The rows come from 4 hidden closed curves, with some noise, and rows from the same curve form a group. Each curve winds through 6 dimensions. The rows are also pushed far along 4 directions, which tell nothing about the answers.
In the rows, zero is written as 128.
Known rows, each followed by its group:
[131 107 128 150  98 121 118 101 124 151 161 125 179  74  92 139 147 137] : K_923
[138 146  98 121 125 203 166  98 142 134 130 129 143 146 134 123 150 107] : K_25
[154 123  98 135 144 178 165 116 133 147 123 119 111 190 112 132 151 120] : K_923
[130 155 129 134 121 143  98 130 115  92 129 122 117 168 173 112 123 157] : K_282
[134 134 112 108 109 153 135 118 106 136 134 123 122 117 133 118 121  99] : K_900
[143  82 145 101 166 125 147 169 142 149  94 125  58 205 113 134 122 139] : K_282
[167 131  89 146 136 156 173 103 129 150 137 108 136 157  92 130 161 135] : K_900
[122 119 147 127 158  92 121 137 129 106 126 132 117 160 134 136 122 153] : K_282
[115 127 141  83 121 142 143 157 132 136  99 134  88 107 145 114  93  78] : K_923
[141 108 141 160 126 120 116 113 137 121 150 140 131 143 129 143 116 171] : K_900
[157 127 102 146 141 133 142  84 133 124 133 130 147 153 116 142 135 130] : K_25
[107  92 147  90 129 104 149 164 132 172 113 127 110  80  94 137 115  79] : K_25
[142 101 121 145 133 117 133 102 125 145 143 130 149 142  93 149 141 135] : K_923
[124 132 142  87 127 126 148 156 121 129 101 118 103 137 141 105 121 108] : K_25
[119 107 148 129 153 101 121 161 138 126 112 128 105 152 124 135 133 154] : K_923
[140 115 123 105 134 119 129 138 118 141 124 125 106 125 114 128 120 119] : K_900
[102 108 143 110 112 116 116 150 121 149 120 124 136  78 112 131 130  87] : K_282
[151 159  78 109  95 208 162  99 107 148 141 110 134 123 129 106 142  78] : K_900
[159  89 103 138 138 117 181 103 131 184 135 111 159 136  46 152 174 126] : K_900
[115 152 131 137 112 137 120 135 118 114 136 118 140 117 148 110 141 142] : K_900
[108 173 124  85  86 201 149 163 104 125 122 111  89 114 183  77 111  70] : K_900
[148 117 127 140 130 123 121 118 143 127 116 132 120 146 125 138 121 144] : K_282
[111 126 149 128 117  86  78 143 116 108 137 127 127  75 147 132 106 145] : K_923
[120 156 112 102 116 166 127 118 114 115 132 124 133 128 155 111 133 106] : K_25
[ 95 122 144 121 130 117 119 144 137 130 128 134 150  84 118 134 144 134] : K_25
[114 124 132 115 105 128 117 142 112 142 140 121 139  81 121 120 135 116] : K_282
[163 113  94 153 117 145 147  75 127 158 162 121 175 115  79 146 161 138] : K_282
[132 137 130 108 132 148 140 130 125 126 127 131  91 163 152 118 100 104] : K_25
[109 104 136 115 132 121 143 140 141 158 124 130 143  82  94 141 145 115] : K_25
[153 129 120 122 155 148 174 118 146 124  97 135 104 211 134 125 122 120] : K_923
[149 119 115 143 142 136 123 101 124 120 134 127 129 185 126 139 137 134] : K_282
[144 115 127 150 163 146 135 111 154 116 125 150 107 206 130 144 121 149] : K_923
[137  79 142 113 161  94 128 142 132 140 108 129  97 172 103 147 124 129] : K_282
[ 80 181 108 118  90 172 105 146  96 122 153 119 141  57 159 104 131  71] : K_900
[169 121 117 108 138 163 168 106 149 143 114 130 112 171 120 123 126 136] : K_25
[122 143 102 119 101 165 136 104 108 146 149 117 172  87 115 120 158 100] : K_25
[142 134 129 166 150 110 104  93 128  87 145 137 136 189 151 146 121 170] : K_923
[149 142 115 126 156 135 111 123 131 100 124 135  98 175 150 126 116 156] : K_900
[148 133 117 113 174 158 142 130 145 113 109 136  79 217 145 132 123 141] : K_900
[100 150 127 108 101 149 131 137 113 135 135 124 125  84 147 117 108  68] : K_25
[ 89 132 150 170 117 103  71 136 124 106 165 137 163  88 135 139 139 171] : K_282
[114 118 150 118 137  76  89 147 119 112 136 138 117  98 137 136 106 153] : K_282
[127 109 120 123 125 115 153 134 126 163 119 129 147 106  80 133 149 102] : K_923
[167 128 113 167 138 131 121  74 136 107 148 124 150 175 135 140 137 177] : K_923
[170 103 109 117 150 147 144 117 133 142 119 123  86 177 117 141 120 132] : K_923
[142 157 108 124 136 156 136 104 138 108 120 131 132 153 148 122 129 130] : K_900
[156  89 111 122 117 131 158 115 130 179 130 119 138  90  69 140 141 102] : K_25
[125 143 136 157 138 106  73 114 126  85 156 143 138 132 158 136 114 183] : K_282

New rows, each followed by its group:
[151  99 130 147 136  95 137 123 134 144 138 126 125 121  97 145 123 155] : K_900
[123 157 109 112 114 170 125 114 112 116 137 125 141 124 154 114 136 108] : K_25
[ 85 130 147 113  90 105 108 172 116 133 113 118 142   4 133 111 125  82] : K_25
[149 106 118 102 110 153 184 136 138 170 103 110 144  95  85 118 160 103] : K_25
[118 146 135  83 111 153 150 159 131 122  90 117 106 101 159  95 120  95] : K_25
[109  98 146  95 117 101 134 187 126 147  93 117 104  52 114 120 115  82] : K_25
[122 106 147 114 139  92 131 141 122 131 118 123 116 137 123 134 119 126] : K_923
[121 148 119 165 120 141  88  94 118  93 151 131 155 146 153 133 132 138] : K_282
[122  74 153 169 150  49  85 123 137 134 144 136 162 115  77 170 147 174] : K_282
[128 133 132 127 118 130 116 138 117 124 127 116 125 140 137 117 138 143] : K_282
[120 129 147 154 144  93  85 122 132  99 145 145 124 137 147 144  97 156] : K_25
[113 153 121 145 106 129 100 121 118 111 140 136 159  92 142 118 132 126] : K_923
[143 120  93  95 119 180 184 103 123 176 127 114 152 127  87 126 168  91] : K_25
[138 100 159 133 165  81 112 129 153 105 117 145 122 156 126 143 120 179] : K_282
[112 148 124  92 108 126 123 142 102 127 126 121 114  91 151 113 105  86] : K_282
[108 139 142 129 113 110 112 135 118 113 132 124 151 107 141 119 138 146] : K_900
[133 101 133  94 129 108 167 174 121 176 113 107  97  92  85 120 130 101] : K_900
[144 114 119 119 160 126 134 109 139 125 123 137 129 171 116 143 142 161] : K_25
[134 115 139 112 147  96 133 141 124 126 112 125 105 151 128 130 114 124] : K_25
[132 133 129 124 122 142 118 123 135 120 116 134 116 132 144 124 111 114] : K_282
[120 100 139  67 133 117 180 167 124 177 107 117  96  95  97 126 120  80] : K_282
[114 124 124 101  98 134 134 139 108 157 140 116 144  60 110 118 133  93] : K_282
[146 102 120 146 143 130 123 131 134 125 119 125 113 141 118 141 131 137] : K_25
[154 119 112 111 116 156 156 110 121 148 124 108 126 132 120 124 131 110] : K_923
[111 112 135 109 135  85 118 163 126 153 123 122 133  68  90 131 143 128] : K_900
[ 99 127 158 109 113  92 118 165 130 125 111 123 146  59 127 113 135 134] : K_25
[105 144 156 137 145  95  90 134 127  82 133 138 136 137 164 128 117 160] : K_282
[107 154 144 133 166 116  78 146 136  73 124 148  97 170 179 132 103 165] : K_900
[136 109 119 127 143 118 138 102 135 146 138 131 169 121  84 149 163 153] : K_25
[162 116 111 112 145 138 172 146 131 154 117 111  88 157 102 123 131 122] : K_900
[131 107 151  95 137 113 152 148 135 157 120 128 103 146 110 123 119 128] : K_25
[150 114 110 127 108 151 155 117 133 165 117 115 132 125  96 130 147 108] : K_282
[123 144 101 162 113 147 107 100 109 127 171 127 156 104 118 138 142 126] : K_900
[ 89 138 143  59  88 150 145 198 103 163  87 104  81  84 148  91 114  41] : K_282
[134 163 113 124 143 144 119 106 125  84 117 137 111 162 179 124 103 116] : K_25
[120 147 129 104 110 157 123 134 127 122 110 129 108 117 161 112 104  87] : K_282
[124 132 122  85 112 146 148 154 119 146 104 124 108 107 130 105 122  83] : K_923
[124 109 132 138 125 104 119 116 118 139 143 130 150 112 103 142 133 125] : K_923
[ 97 161 162 172 126  80  51 120 123  68 169 149 152 118 180 135  99 188] : K_25
[113 109 162 165 160  56  55 130 131  84 138 146 133 150 142 156 115 186] : K_282
[108 168 130 104 122 140 126 137 112 103 129 128 109 117 177 109 102 105] : K_282
[ 70 157 156 104 112 114  70 166 102  89 119 131 110  92 191 109  94  91] : K_282
[102 113 144 126 123 106  99 140 123 127 127 130 135 101 125 134 123 113] : K_282
[138 101 147 140 174  99  97 148 143  91 114 142  87 183 145 144 112 176] : K_25
[139 110 121 130 118 160 163 101 137 154 134 130 143 140 110 137 137 115] : K_900
[ 99 131 149 135 105  94  86 142 127 119 127 132 148  63 137 130 116 123] : K_282
[185  59 120 173 158 101 152 104 160 169 124 123 135 196  45 172 169 194] : K_282
[120 123 128 126 104 120 140 122 116 150 135 115 166  93 105 125 154 122] : K_900
[120 123 133 120 125 125 113 160 125 113 106 124 100 101 148 120 109 103] : K_25
[127 125 127 128 131 134 112 146 124 106 110 127 100 123 152 122 113 113] : K_25
[139  73 134  71 120 125 188 173 131 210  78 104  87 115  66 125 136  67] : K_282
[132  98 143 102 129 113 156 136 140 158 113 124 140  98  91 129 140 117] : K_282
[141  93 132 165 173  93 115 127 145 124 133 135 121 181 100 160 144 190] : K_923
[120 118 145 120 121 113 131 134 129 149 140 128 132 117 112 128 122 128] : K_25
[136 133 128 126 156 127 103 123 121  92 119 134  90 206 167 131 108 138] : K_282
[135 105 149 115 137 119 136 163 131 138 120 123  90 143 123 122 119 146] : K_900
[118  96 148 137 117  80 110 141 138 156 121 128 147  71  90 143 131 135] : K_282
[154 140  98 179 135 139 137  65 129 120 165 124 185 155 110 146 163 169] : K_282
[108 150 147 175 148  73  34 112 122  53 164 153 154 126 176 147 113 209] : K_25
[107 149 140 133 110 123 100 130 133 104 132 142 139  82 160 121 104 122] : K_923
[126 150 110 152 115 141  98  91 116 109 162 132 170 111 138 132 144 146] : K_25
[134 125 133  93 124 145 158 141 140 137  97 129 100 125 138 114 103  92] : K_923
